All groups share one centre, and each spreads out both ways along 5 directions, with some noise.
Known rows, each followed by its group:
[ 10  -5 -12  -4  12 -24 -26  10] : k119
[-36  46  14 -12   9  28 -18  -8] : k628
[ 15 -18 -38  -8  50 -13 -16  24] : k119
[-2 -2 -5 -2  1  7  2 -2] : k628
[  6  -9   4 -40  -4   6 -26 -42] : k119
[  5   0   0  15 -22  11  -9  -4] : k547
[15  8 22 -6 16 25  4 -6] : k665
[-7  8 -8  1  6  1  6  5] : k342
[  3   5 -13   9  -3 -12  -4  11] : k453
[  1   4   3   2 -17  26  10 -18] : k628
[-2  2 18  2  3  8 33  0] : k119
[  7   5  15   6 -10  19  14  -7] : k576
[ 11  -7   9  -6  -7 -27   0  -2] : k576
[ -5  23  37 -34  36 -30 -16  -2] : k453
[  4 -28 -55 -16  37 -19   4  11] : k628
[-6 13  9 -1  2 -8 16  1] : k576
[-27  25  68  -9  -9   5 -21  -7] : k665
[ -9   1   3 -10   7 -12  11  -2] : k342
[ -2   0  -4 -14  21   7 -13  -2] : k576
[ 15   9  11   3   2   0 -27   4] : k547
[  6 -17  -7  22 -40  16 -18  -5] : k453
[ 18 -15   4  -5  13  15 -11  -2] : k576
[  5 -20   6   5 -10  16 -19  -3] : k342
[-13  20  12 -12  34 -20  24  12] : k342
[  2  -3  -2  -4  -1   5 -10  -6] : k119
[  3   5  13  -4 -20   5  -2 -17] : k576
[ 6 -1  3 -3 19 25 -8 -1] : k665
[  3  26 -10   4  15  -9  17  12] : k342
[  2 -30  -9   3 -19 -39 -31   7] : k453
[  3 -12  -9 -11  39   9  -8  10] : k547
[ 19  19 -37 -18   9  -6  -9 -17] : k628
[  7  14  50  -8  -1  34   4 -18] : k665
[  0   2  -8  -7   1   6 -17  -7] : k547
[  5   4  -8   3  20  24 -18   8] : k665
[   6 -116    4  -42   20  -33   -1  -12] : k453
[-25  -5  18  -1 -35 -45 -10   0] : k665
[ 44 -42 -30   0  -7 -19  28  -8] : k628
[  7   6  13  -2  -9 -13   1  -5] : k547
[ 15   1  28  -6  -3  13  17 -16] : k665
[ -5 -13  13 -15 -10  -2  57 -21] : k547
[  0  42  18  -2   3 -24 -19   5] : k453
[ 16  -9  22 -33 -23  -9 -35 -40] : k576
[  7  -1 -12  -6  13 -14 -13   4] : k628
[ -2  -3  -4 -28  40 -34  -6   5] : k119
[ 14 -26  -6  21 -34  28  13  -9] : k453
[ 15   0 -12  31 -21 -25 -41  23] : k119
[ 34   5  -5  17  13  10 -18  17] : k342
[ -7 -13 -25  20 -13  39 -24   4] : k342
[ 13 -19  -4   1  37  42 -14  11] : k547

New rows, each followed by its group:
[ 22 -38  11  -8   2 -51  44   1] : k453
[32  9 -2 12 13 -2 -8 13] : k342
[-56   4  -7  -2  -8  21  -8   0] : k119
[ 33   7 -23   8  29  10   6  12] : k665
[  0   2  12 -31  24 -23  16 -11] : k547
[  8  -4 -10   6  12  24 -31   6] : k547
[ 19 -21  -6  21  -8   2   1  14] : k576
[ 27 -26 -41 -29  38 -45  29  -2] : k628
[  7   4  24 -29 -20  28 -27 -45] : k576
[  1   2  10 -27   9 -11 -15 -16] : k576
[ -6  -4  35 -23  16   8   0 -11] : k665
[ 24  22 -21  16  -7   3  11   2] : k342
[ 21 -32  -9  14 -12  -3   4   6] : k628
[ 20  34 -22  17  22  -4   9  20] : k342
[ 21 -17 -17  -7  30 -26 -32  17] : k342
[ 3 -1 11 12 13 15 43 12] : k119
[  2 -54   1 -34  44  19  14 -11] : k453
[13 -1 14 14 -8 29 17 -2] : k576
[ -9   3 -22   3  -3   6   0   1] : k342
[ 15 -25  11   1 -14 -25  17  -3] : k453
[ -1 -13  12  -2 -12 -12  49  -8] : k547
[ 14   4   0  31  10 -30   7  42] : k119
[ 34 -26  17   0   7 -29   4   8] : k576
[ 9 -8  2  0 -6 -7 -7 -3] : k576
[ -9  10 -15 -15  35 -20 -21  11] : k628
[-45  19 -13 -21  46 -25  21  19] : k342
[-31  26 -11 -20  12  32 -15 -17] : k576
[ 17 -25 -12 -17 -12  18  80 -37] : k628
[-20 -35 -18   2 -20  37 -21 -11] : k665
[-17 -19  -4   4  -1  28  17  -1] : k628
[ 18 -55 -57  13  27 -31 -32  37] : k628
[ -4 -29 -47   9 -15 -31  -7   9] : k665
[ -6   2 -14   6 -28  12  13 -15] : k342
[-40  -1   5 -30 -12  31  -9 -36] : k119
[ -1 -21  -9   9   4   2  -7  12] : k628
[ 19  -7  -6   1 -11   1   5 -10] : k628
[-20   7  -3  -3   4  25   0  -3] : k628
[  5  31   2  28 -28 -28 -15  17] : k665
[ -7  -5  -7  16  -5  17 -28  12] : k628
[ -9 -26  -1  -8 -12   8  -1 -11] : k665
[-7 14  9 -1  4 32 11 -6] : k576
[-27 -13 -36   8  23  17 -38  27] : k628
[ -6 -38   0 -14   6  -7 -29  -1] : k342
[ 35 -29  19 -13  17   6 -20  -9] : k576
[-22  13 -20  21 -24 -43  18  20] : k576
[-15 -22 -17 -11  12 -14 -14   5] : k665
[  6  42   5 -11  -2   1 -24 -16] : k628
[-19  24  16   9 -31  28  43 -18] : k342
[ -4   8 -14 -10  10 -25 -25   5] : k547
[-22  -3 -16  18   5  13  -2  21] : k119
[ 13 -13  19  12  -6 -14 -15  13] : k628
[  0 -24  -5 -27  46 -19   5   7] : k453
[ -4  -8   7   1  17 -15 -11  16] : k628
[ -3   5  -8 -28  22  -9  31 -14] : k628
[  8   3   9  22 -34  -9   1   2] : k547
[ 12 -18  54 -19 -19  -3  10 -30] : k453
[ 11 -24  -2   3  32  40   6  12] : k547
[ -8 -19  19  20 -16  21   4   6] : k628
[-20 -48 -18  36  -3  29 -27  35] : k628
[ 32 -37 -16  37  13 -21  10  43] : k576
[  8  -4 -27   8 -20   5  -4  -7] : k342
[ 23 -13 -21   6 -27  -2 -14 -14] : k342
[  0   0   7  13 -16  20 -13   0] : k628
[  9 -11  -2  11  -4 -27   6  13] : k576
[-16   2  23  20 -25  38 -11   0] : k628
